The rows are grouped in 4 ways, from coarse to fine. Each group lies inside one group of the grouping before and may be the whole of it. The rows also spread widely along 17 directions, which tell nothing about the answers.
Some rows, each with its group in each grouping after it:
[-21 -21  -7   5   7 -13  15  43  25 -23  21  -9  19 -48 -31  -4   1   5
 -46  35   8  26  28  -8 -30  10  16  33] : Gelu rur Sef zoz
[-18  15  54 -36   2  24 -31  -8   1 -52  22 -28  40 -33   7  11 -16 -27
  -5   3 -18  -1  20 -47 -34   9  58   7] : Gelu Bef Livok lal
[-26  46   2 -22  14  29 -10  -2 -57  16  14 -36 -44  11  32  20 -18   9
   9  -1 -32 -40   5 -19  -7  17   5 -40] : Sota dusek tiva muma
[ -4   3 -13   1   5  -7  11   0   1   3   4 -13  -2 -25 -24 -32 -18 -13
 -52  10  23  18  -1  -6 -31 -16  -5  33] : Sota Nume bino magik
[ 12  -4  23  -9  20   5  -4   9  17   0   4   9 -15   5 -21   3 -21 -13
  10   7  19   0  -5 -34   3   9   1 -10] : Sota dusek Noz toson
[ 12  27   7  -3   6 -10  35  26  21 -25 -22  25 -27  -2 -16  -4  18  -5
 -31  31 -51  56  12 -10  -2  -2 -30  12] : Sota dusek Dokel lizig
[  9   2  13  -2  13   3  -3  -5 -13  -5  14   3 -39  -2   9  27 -16 -19
  -1   7  18   0  -4 -25   8  12  10 -37] : Sota dusek tiva vos
[-14   6  25 -52   1  -8 -36 -20  -1  24   3  42  20 -23   8 -20 -10  23
  36 -24 -48 -36  15  25  24  28  33 -11] : Sota Nume bino sol
[-59  78  51  -9 -18  14  -3  24 -55  34  29  25  10  21  -9  14 -13  -6
 -56  28  22 -15 -33  -1 -43   5 -13  -8] : Gelu Bef Livok kome
[-12 -32 -53  43 -15  20  59  35  50  68 -12  33 -39  10  12 -34  34  41
 -14  16 -19 -43  18  39   2  -6  -5  56] : Gelu vel bopud pebe
[ 10 -37 -32  29  49 -15   2   6  28 -10  -1 -44 -18 -62  19 -27 -39  11
 -65  18 -18 -39  27   6  -4 -14  54  37] : Sota Ponos Lur Nufa
[-18 -12 -38 -57 -22  33 -18 -60 -51  23  -3 -33 -22  16   7  53 -26 -46
  36 -17  39 -39  12  -3 -41 -28  40  15] : Gelu rur Meni rapom
[ -3  25   2 -37   6   9  15  32   1  16  -3  42  -2 -27 -12 -10   2  27
 -11  -4  16  17  27 -11 -17  10   0  43] : Gelu vor Lelig pas
[  9 -17   8 -25  15  41 -15   2   0 -57  -1  20  14  20 -13  54  47 -10
  19   0 -11  -3 -29 -32 -13  -3   3 -29] : Gelu rur Pugab sevu
[  5   7  17  -3  24 -19 -21 -31 -18  31  -1 -10  -2  -7 -17 -29 -38 -26
  -2   6  53 -35 -18 -15 -19   0  19  -1] : Sota Ponos Raz gat
[ 10   7  10 -35  17  13  34  -7  31 -25 -28   1 -40   8  -4  27  21 -11
  -2 -13 -27  -8  19 -26   6 -12  -7  11] : Gelu vor kubuf tis
[-26  46  30   1  -7   8  53  29  21  44   3  26 -41  21  13   8   1  10
 -21 -24 -15 -38   7   8  10   2 -15   7] : Gelu vel bopud senas
[ -9 -18 -49 -21  24   6  -1 -13  -9  25 -18   1 -38  -7  -5  -9  -2  20
  -2  21 -52 -34  14  30  -7  -6  12  15] : Sota Nume fesul mef
[-29   1  14  -2   3  -7  20  -8  17  31  18 -46  -7  -1 -19 -25 -19 -11
  -7 -26  27 -44   6 -14  -6   4 -10   7] : Sota Ponos Raz nubu
[-16  -5 -18 -35  17   2  57   4  37  -7  -6   4 -63  -8 -29  42  30 -12
   2  10 -22  20  54 -14 -19  -3 -13  24] : Gelu vor Lelig fud
[ 14 -28   0  -7 -50  20   3   0  16 -24   0 -10  31  22   8  -2  -3  -4
  -2 -51  22   4 -30  -3  30  -7 -13  -8] : Gelu rur Sef sadu
[-12 -11   2 -33 -30  -2   7  12  11   9  32  28  15 -18 -17   1 -29  -1
 -26 -38  26  34   0   9   3   3   3  16] : Gelu rur Meni zulem
[ -5 -18  -5 -54 -13  -3 -13   5   2  41 -43  35 -30  -2 -11  27 -64   3
 -32  46  20 -26   3  20  19  -9  25  49] : Gelu Bef fafef vifo
[  6  24  -1  17  11 -21  15  11 -10 -10 -10 -24 -16  -5  -4   7 -10  -8
 -16  31 -13   9  18   0 -12   1   6   4] : Gelu Bef fafef bomo
[-13   3  35  -8 -37  17  26   4  46  -3 -11  -4  13  28  -3   7   4 -19
   4 -16 -39 -14   0  -4  -2 -20   4  19] : Gelu vor Gefab nake
[ -7   5  19  60  32   0  18  34  23  -3  22 -12  12  -1   3  -5  10   8
 -37  15 -33 -48 -13   9 -17  -9  26  -9] : Gelu vor kubuf mulu
[-19 -30  -1  -2 -59  -4  28 -25  34  -3  29 -17 -15 -27  16 -20 -39 -30
 -80 -15  11  37   8   4  10  -8  14  26] : Gelu Bef bur Tinum
[-27  21  26  16  13  -8  21  13  -2  -5  18  14  -7 -10  -7  34  28 -17
 -40  15  13 -34   3   5 -14  -9   0  -8] : Sota Nume bino magik
[  0  10  63  39 -14 -11  -4  43  32  21  20  54  54  -3   1 -17  20  16
  32  -7  19 -35   0   1  22  31  11 -11] : Sota Ponos Raz gat
[-32 -18  17  -9  39  18 -14  15 -12   7  34  26 -17   0   2  69  12   7
 -10  23   5 -78 -19   5  10  13  26 -46] : Sota dusek Dokel lizig
[ 18   0   2  -3 -11 -19  28 -11  15 -29 -22  18 -13   2   9  27  29 -20
  -6 -13 -11   8  12  13  21 -11  -2   1] : Gelu rur Meni rapom
[-20   1   0  20 -26 -26  15  36  -8   9   1 -34  21  -4   2  17 -35  10
 -48   2  15 -33   7  49  21 -15   5  23] : Gelu Bef Livok lal
[ -5  19  17 -41 -18 -15  -3  39   4  20 -18  -2  40   6 -39  17 -64   3
   8 -14  -3   5  14  29  -4 -20   5  46] : Gelu Bef bur Tinum
[-15 -18  37  21  15  -8   3   0  60   3  19 -24  21 -14 -20 -48 -21 -24
 -14  14 -36 -22   3 -17 -23  -3  35  18] : Sota dusek Noz toson
[ 11  16  -1  39  -7 -39  18  -1 -14   1 -10 -18   7   8   5 -24  12   0
 -19  -4  10 -12 -16  27  16   0 -13 -13] : Gelu vel bopud senas
[ 14  18   0   0  19  19   6   1   6  36 -12  12 -12  16 -33 -31 -21 -16
   8   7  31  -5 -13 -26 -46 -19  -6  26] : Sota Nume bino magik
[ -2  -7  14 -28  -5  -7   1 -12  10  31   4  29 -22 -11   3   0 -29  -2
   1  -5  31 -16   7  -5  12  15  23   5] : Gelu rur Pugab sevu
[ 29  22  -9  20  54  17  18 -16 -25  -9 -25 -12 -36  27  -3  25  31 -25
  17  12  47 -43 -11 -30 -33 -22   2  -9] : Gelu Bef Livok lal
[  6 -17  16  25  36 -34 -37  -8  -2  -8  14 -19  11 -21 -24 -40 -21  -3
  -8  44  -8  -4 -20 -11  -3  33  18 -40] : Sota Ponos Raz nubu
[-29 -18  10 -18  -7 -12  18   9  41  27  21 -12  31 -18 -34 -40   9  13
  36 -16  14 -16  37   3  -6  26   4  30] : Gelu Bef Livok lal
[ 16  17   6  30  -6  -1  23  49  14  12 -16 -32  -9  16 -23   6 -28  -3
  27  37  24  11  31 -27 -18   5  -3  22] : Gelu Bef fafef vifo
[-12 -17  10 -13 -27  10   7  -5  11  36  -6  -1   3  42 -34   7 -26 -28
  11   0  58 -27 -29  -8 -15 -14  -8   7] : Gelu rur Sef zoz
[  9 -14 -19 -21  31 -11  13  46  11 -22 -18 -36  15 -32 -20  -2 -20  33
 -32 -18  22 -21  16  -2  13  -6  -2  38] : Gelu rur Sef zoz
[ 32  11 -21  44  14 -14   9   1 -19  21  -6 -15 -20 -10  -4 -34  -4  -5
   8  21  67   0  15 -19 -19   4  -2   6] : Sota Nume bino magik
[ 13   9 -16 -21  24  22  15  22   3  -3 -30   4 -42   8 -24  15  15   7
  20  24   9   6  20 -40 -11   7 -28  15] : Sota Ponos Raz gat
[-37  62  24 -28 -52  10   6 -15 -39  36 -10  18   7 -11   0 -25  16 -25
  -8  23  66   6  31 -31 -53   1  -8  56] : Sota Nume bino sol
[ -3  47  12  13  11  17  15   3 -17   1   5 -15  -5  -7  32   0  -5  -3
 -22 -19 -29 -28  13  -4 -32 -18  32  10] : Gelu vor Lelig fud
[-28 -23   4 -31 -57  16  10  -9  26  -9  48 -42  -7   1  -5  -8 -60 -12
 -42 -40 -35  53  -7  -2  17  10  -9 -18] : Gelu Bef bur Tinum
[  0 -13  18  26  -1 -59  -1 -33  17  18  18  17  45 -20 -39 -57  29 -29
  31  -2  28   9   2  15 -13  18   4  -4] : Sota Ponos Raz gat

New rows, each followed by its group in each grouping:
[ 20  39  -3  35   9  -1   0  49 -16  32 -25  29 -27  -4  13 -25 -41  30
 -45  46  -3  -1   0   9  -2  -2   0  20] : Sota Nume bino sol
[  5 -39 -40  30  23  18   0  11   0  18  12 -35   4  -2  12 -31   5  45
 -19 -38  36 -80 -26  14  30  -2  -9 -10] : Sota Nume bino sol
[  8  25 -12  28  20   3  13  30 -13   9 -11 -34  -2  11 -18 -40  -2  20
 -11  26  19  -1  -6 -21 -24   6 -25   7] : Gelu Bef bur Tinum
[-20  21   3   2  32 -26  42   6   2 -10  -2  -2 -42 -26  -5   1  60   3
 -23  24  12 -18  38 -17   4  18 -24   4] : Sota dusek Noz toson
[ 17 -14   9   1  12 -41  38 -37  21 -34   1  -5  -8 -21  -7 -23  45 -15
 -44 -36  52   5 -13 -11  41   9 -29 -14] : Gelu Bef fafef vifo
[-21   0  29  -8 -72  40  -6 -47   5 -16  17 -19  -6  29  32  10  -1 -48
  -1 -13 -34  -2 -13 -22  -4  -7  11 -30] : Sota Nume bino magik
[  1  -3 -25 -41  -5   0  11 -36  -3  18  -6   8  -3   7 -34  -7   6 -30
  35 -27  10  20   5   4 -37 -15   3  26] : Gelu vel bopud senas
[-12  44  -6   4 -24 -24  49  23  -5  -5 -27 -38 -10  16 -18 -18   3   2
 -53   5 -13  26   6  15   0 -17 -57  26] : Gelu Bef bur Tinum
[ 13   6 -23  23  34  -6  12   8  -5  39   8  28 -26 -42   9 -64 -27  19
 -71  12  53  -4  -7  -6 -23   3  21  38] : Gelu rur Meni rapom
[ -4 -10  -3  34 -16 -11  50  -7  30 -20  -1 -39 -21 -16  16 -19  44 -20
 -32  -2  26 -11  29 -22   9  -6 -15  24] : Sota dusek Noz toson
[ -7 -11 -29 -53  32  -8   1   3   2  46 -15  13 -34 -14 -32 -31 -39  29
  -5   6  13 -15   5   6   1  17  -3  22] : Gelu rur Sef sadu
[-28 -13 -85   1  -5 -40  37 -17 -30  50  25 -43 -54 -24 -20 -22   1  15
  10  10   5  24  52  41 -17  24 -16   4] : Gelu rur Pugab sevu
[  9  26  24   5   2  -8   8 -22  10 -47 -10 -33  -4  12 -10  -3   2 -40
 -14  -4 -62  27  -5 -15 -16 -18  -7 -22] : Sota Nume bino sol
[ -9  39  31   1  -6  27  29  43  12   9 -14  11 -59  15  28  43 -20  13
 -34  13 -15 -33  18 -19  23  -1 -11  -3] : Sota Nume bino sol
[ 10  23 -16  43 -15  24  20   3 -26  12  22  -5 -42  -1  31 -13  -4 -16
 -28  10  36  21   7 -32 -24  -1   1  -2] : Sota dusek Noz toson
[  0  -1 -36   9   6 -21  16  17 -16 -28 -13 -75  -1 -20  -3 -11  24  23
   7  11 -15  -3  38   3   3  14 -13  10] : Gelu vel bopud pebe
[ 15  -4 -73  22   8   2  46   1 -13  -8  -8 -23 -40 -29  37 -12  35  28
 -40 -17 -15  -2  36  23   0 -14   0  27] : Gelu vor Lelig pas
[-25   3  -5  -2 -25  29  29  20   1  -4  14  -8 -34  -8  36  52  -1   0
 -45  -8  -8 -26  22   4   5 -10  17  16] : Gelu vel bopud pebe
[ -2  10   0  12  13  -5  10 -16  14  36   8  12  -7  40 -33 -54  10  -8
  32 -10 -52   4 -30  10 -15   5 -26 -29] : Sota dusek Noz toson
[  8   4  11   1  33   8 -11  30   1 -22   3 -14   7 -21  -2  22  -5  12
  23  22  -2 -19  32 -22 -13  16  36   6] : Gelu Bef Livok kome
[ -2  10  14 -26  -3  24  -8 -11   0 -15  -6   0   8 -10   2 -19   4  -8
  -9   7   4   7   2 -36 -24   4  14  19] : Gelu Bef bur Tinum
[ 17 -21   8   6  -8  39   2  42  33 -28   1   4  48  10  11   3  39  39
  41 -38  -9 -31   1 -14  28  12  -1  -2] : Gelu Bef bur Tinum
[ 22   9  -9   2 -24 -11  -5   4 -30 -63  -1 -40 -18   7  21   1   5  22
 -23   1 -40  59 -13  -8  57  35 -43 -70] : Gelu Bef bur Tinum
[-14 -21 -13  20  -4  23  -6  12  -3  57  27  -6 -21   2  20   5 -45  16
   7  13  17 -58   6   9   1  15  45  -5] : Gelu Bef fafef vifo
[ -9 -14 -16 -25  11   9   5  11  11  15 -14  15 -32  14 -12  20 -10  18
  -2  22 -41 -20   2  22  11   4   2   2] : Gelu Bef Livok kome
[ -6   3  -3  -1  56   3  13  44  19  12  -8   7 -16 -23 -12 -26  11  39
 -22  19 -20 -37   7  -8   1  12  -3  18] : Sota dusek tiva vos
[-14   8   7  54 -26  22  22  22  -4 -24  -8 -30  12  19  29  13  43 -10
 -31  30   6 -43  -8 -14 -18 -13   4   0] : Gelu rur Sef zoz
[ 43 -28 -69  35  12  -5  19   9  16  29 -37  11 -36  10   2 -29   5  19
  39  28 -19   1  25  22  -7  -5  13  25] : Gelu rur Meni zulem
[  2  -1 -11 -23 -17   5   8  -7  -2  -6  -4 -19 -27   3 -13  12 -21 -14
  -2  12  -4  35  12 -15 -12  -2  -2   5] : Gelu vor Gefab nake
[ 18  29  25  22 -12   1  20  11   8 -22 -24  26 -20  21  26  11  26  -8
   0  18 -36   5   0  -9  13   7  -2 -24] : Gelu rur Sef sadu
[ 18  32  59 -75  -8  -5 -60  -3 -23  -6 -93   3  42   9 -14  38 -52 -30
  44  44  31 -63  17 -19  -8 -31  44  62] : Sota Nume bino magik
[-12  36 -11   2  33  -5  30 -24 -21  59  21 -20 -39  -6 -14 -44 -33 -20
 -33 -25  63 -22  -5 -17 -52 -11   2  20] : Gelu rur Meni rapom
[ 13 -15 -36 -24   7  -3   3 -20  -9  16 -26 -18 -35   6 -16 -35  -2   7
  12  18  12   5  -1 -12   9  10 -27   4] : Sota dusek Dokel lizig
[ 28  17  16  41   8   0  32  49  12 -51 -20  -2   0 -11  32  37  34  15
 -31   7   9 -18  18 -11  30  -3   2   8] : Gelu Bef fafef bomo
[ 17   2  38 -27 -41 -19   9  15  40 -24 -16 -10  39  -1 -11  -8 -13  -1
  30 -57  -7  22  20  -8  48   9 -23  13] : Sota Ponos Raz nubu
[-25  19  -6 -26   5 -18  -4  -7 -25   3  21  13   9 -28 -30  -6  17  -6
   6   5 -16  31  23   5 -30  21  -4   1] : Sota Ponos Raz nubu
[-22 -16  -2 -34  -8  31 -18   7  14 -27 -12 -72   6 -13 -15 -51 -16  10
 -26  45 -34   9   4 -56 -18  16  -8  26] : Sota dusek Dokel lizig
[ -6  24  10  11 -14  16  10  34  -5  12   8   3 -42  12  -6  13 -17   4
  -6  40   6  20  12 -27  -5  20 -21 -19] : Sota Nume bino magik
[  5 -28  -1  20  15 -27  -1 -40  24 -23 -21 -41  48 -12 -17 -47  70 -23
  49  14  -6 -42  15  -6 -26   2  27  19] : Gelu vel bopud pebe
[ 18 -31 -10 -10 -39 -25 -34   2  -6   5 -23  25  57   0 -22  21 -38 -16
  17   1  11   1  -5  58   8 -31  28  31] : Sota Nume bino sol
[  9   1  43 -64   7  14 -20   4  11 -25 -13  35  28 -36  -6  -9  -6   9
 -26 -10  55  -2  -5 -50  16  17  15  34] : Gelu Bef fafef vifo
[ -2  11 -40  20  14   9  54  30   8  35  20  32 -65  22 -12  12   8  23
 -13  -6 -34  26   4  27   0   6 -34 -23] : Gelu Bef bur Tinum
[ 12 -56 -38  -7   5  33  27 -18  57  -8  -4 -13 -17   1  -3 -18  29   3
  22 -38 -34 -24  14  -5   6 -14   3  20] : Sota Nume fesul mef
[  1  16   2   0  22  13  -6  -1 -15  -8  -1   0  11 -12  12  -7  13   7
 -10   4 -10 -26  -2  -8 -16   2  25   5] : Gelu Bef fafef bomo
[  6   8  45   2  50 -17 -33  24   6  23  -9  14  11 -12 -26 -19 -20  19
  28  42  38 -58   1 -26   1  30  22 -11] : Sota Nume bino sol
[-10 -34 -33  34 -33  -4  -6 -16   2  47   6 -22  31  33 -40 -48  -9 -18
  30  36  15   5 -23  22 -42  -3   3  12] : Gelu Bef fafef bomo
[-19 -21  25 -23 -54  -5   3 -46  27 -23 -19 -43 -26  -6  23  -9 -28 -51
 -52  26 -11  -3   9 -24  19 -12  15  22] : Sota dusek Noz toson
[-26   2  24   1  22  16  -2  54  -6 -15  17  -3 -15   5   8  41  23  40
 -14  18 -21 -48 -12  -9  40  33 -19 -52] : Sota dusek tiva vos
[-10 -38 -21 -21   2  24  -8   5  20 -34  12 -36  -4   6 -22   9   1  11
  -8  -6 -56   2 -13  -2  12   3 -17 -26] : Sota Nume bino magik
[  4  21  -3  -7 -15  11  -4   1   1  -3   6 -57  12   2  -5 -27 -50  -7
  14 -33 -50  18  16  -5 -19 -11   7   5] : Sota Nume bino sol
[-15 -19 -41  16  15   1  43  17  22  14   0 -66 -31  19 -30 -25   7  18
 -14  -6 -11 -21  -3   3  -4  -2 -38   5] : Gelu vel bopud senas
[ -9  45   2 -17  34 -13   8  21 -28  -9 -21  -7 -51 -14   6  -4 -15  32
 -80  24 -31 -10  -6   3  22   7 -31 -13] : Sota Nume bino sol
[  2  51  22  -7  38 -25  21  26 -15  -5 -17 -23 -15  -9 -32   8   7 -10
  31  31  40   1  43 -43 -35  19  -7   7] : Gelu rur Sef sadu
[-16   6  -7  -8  -6  -9 -14 -26 -35  27  13 -47  -2 -17  -2 -12 -43 -18
 -16  -7  58 -35   6  -2 -20  -9  19  11] : Sota Nume bino sol
[ 16 -24 -23  27  19  27  13 -29   3 -24  -9 -47  -8  38 -13 -22  37 -17
 -17  -4  24 -24 -52 -32 -23 -23 -24 -20] : Gelu vor Lelig fud
[-12  37  -7 -38  27  -7 -10  -9 -35  16 -30  30   4  17 -22  -5  25  17
   2  -5 -45 -34 -22  37  -6 -12 -22  -5] : Sota Nume bino sol
[ -8  -7  16  -5 -12   8  -6  16   1  29 -19  -2   3  24  -5  18 -27 -11
   2  21  35 -53 -16  -1   4 -16   8  17] : Sota dusek tiva muma
[-22  -8 -26 -54 -11   4  15   2  17  28 -22  34  -7  -5 -28   2  10  10
  12  -8 -44  -1  27  29  -6  -7 -10  48] : Sota Ponos Raz nubu
[-14  48  17 -26 -36   4   0   1 -31  -8 -26 -52 -16  25 -14  31 -38 -38
  12  46 -18  30  27 -28 -35  -6  -1  13] : Gelu Bef fafef vifo
[ 14  43  -7  26 -27   5   6  33 -59  10 -31  15 -44  25  24  62  -3  -8
   6  69  52   5  21 -12 -13   3  -2  -3] : Gelu rur Meni rapom
[ 19  23 -19  -1  38 -15  28   3 -17  25 -11  13 -67  -2   4  23 -15   7
 -11 -20  17 -22  11   8  20   0 -16 -12] : Sota Ponos Raz nubu
[-15 -36   6  -5   3   5 -12  14  26   5  25 -13   0 -11 -18   2 -25   7
   0   7 -12 -17   0  -6  12  20  11 -15] : Sota Ponos Raz gat
[-15  -4 -28 -16  -6  15  31 -18   6  19  13 -27 -51 -12  13 -18  -4  -2
   1 -15   2  -4  33 -20 -11  16   5   4] : Gelu rur Sef sadu
[ -1  21 -14   5  14 -35  19 -13 -28  35   0 -21 -73  -5 -19 -12 -35 -23
 -18  42  52  20  19 -18 -12  13 -19  -6] : Sota dusek Noz toson
[ 15 -15  -1  25 -48  68  20  47  41 -22  -1  -4  -5  21  10  33  20  -9
  52  14  -6  26  39 -59 -20   3   1  22] : Sota Ponos Raz gat
[ 22   8 -15  -5  21 -12 -20  20 -28   1 -12  71  18 -26  -6   8  30  26
  25  19  -5   4  15  26  -3  11  18   7] : Sota Nume fesul mef
[-23 -78  -9 -34 -51  16  -6 -41  53  32  16   7  21   8 -20 -33   3 -10
  33 -13   9 -16  -4   6   4  11  19  15] : Gelu vor Lelig pas
[ -7  -7  -8 -46 -36   1  -9  -2 -15  27 -13  10   8   1 -11  -9 -27  17
 -18 -31  56 -14 -12  14  32  -3 -27  23] : Sota Nume bino sol
[ -2 -10 -24 -33 -75  19  28  -9   0 -10 -12 -36 -13  25  -7  42 -21 -34
   6 -21  25  44  22  -5   1 -23 -21  32] : Gelu Bef fafef bomo
[ 15  -8  20   3  11 -15   9   2  22   3 -15   2 -21  11  -5   3 -17  -6
  -8   4  11 -25 -14  -3  24   4   5 -11] : Gelu vel bopud senas
[ -5   8 -11 -21 -28  26 -19  -2 -27  33 -38  -5   1  49  -6  19 -38  -9
  15  26 -20 -30 -20  21 -26 -32  13  19] : Gelu vor Lelig fud
[ 28  11   0  24 -38 -16  10 -21  -4 -21 -36 -29 -26  -3  47 -17  -9 -17
 -22  20 -21  12  18  -3  20  -3  16   9] : Gelu vel bopud pebe
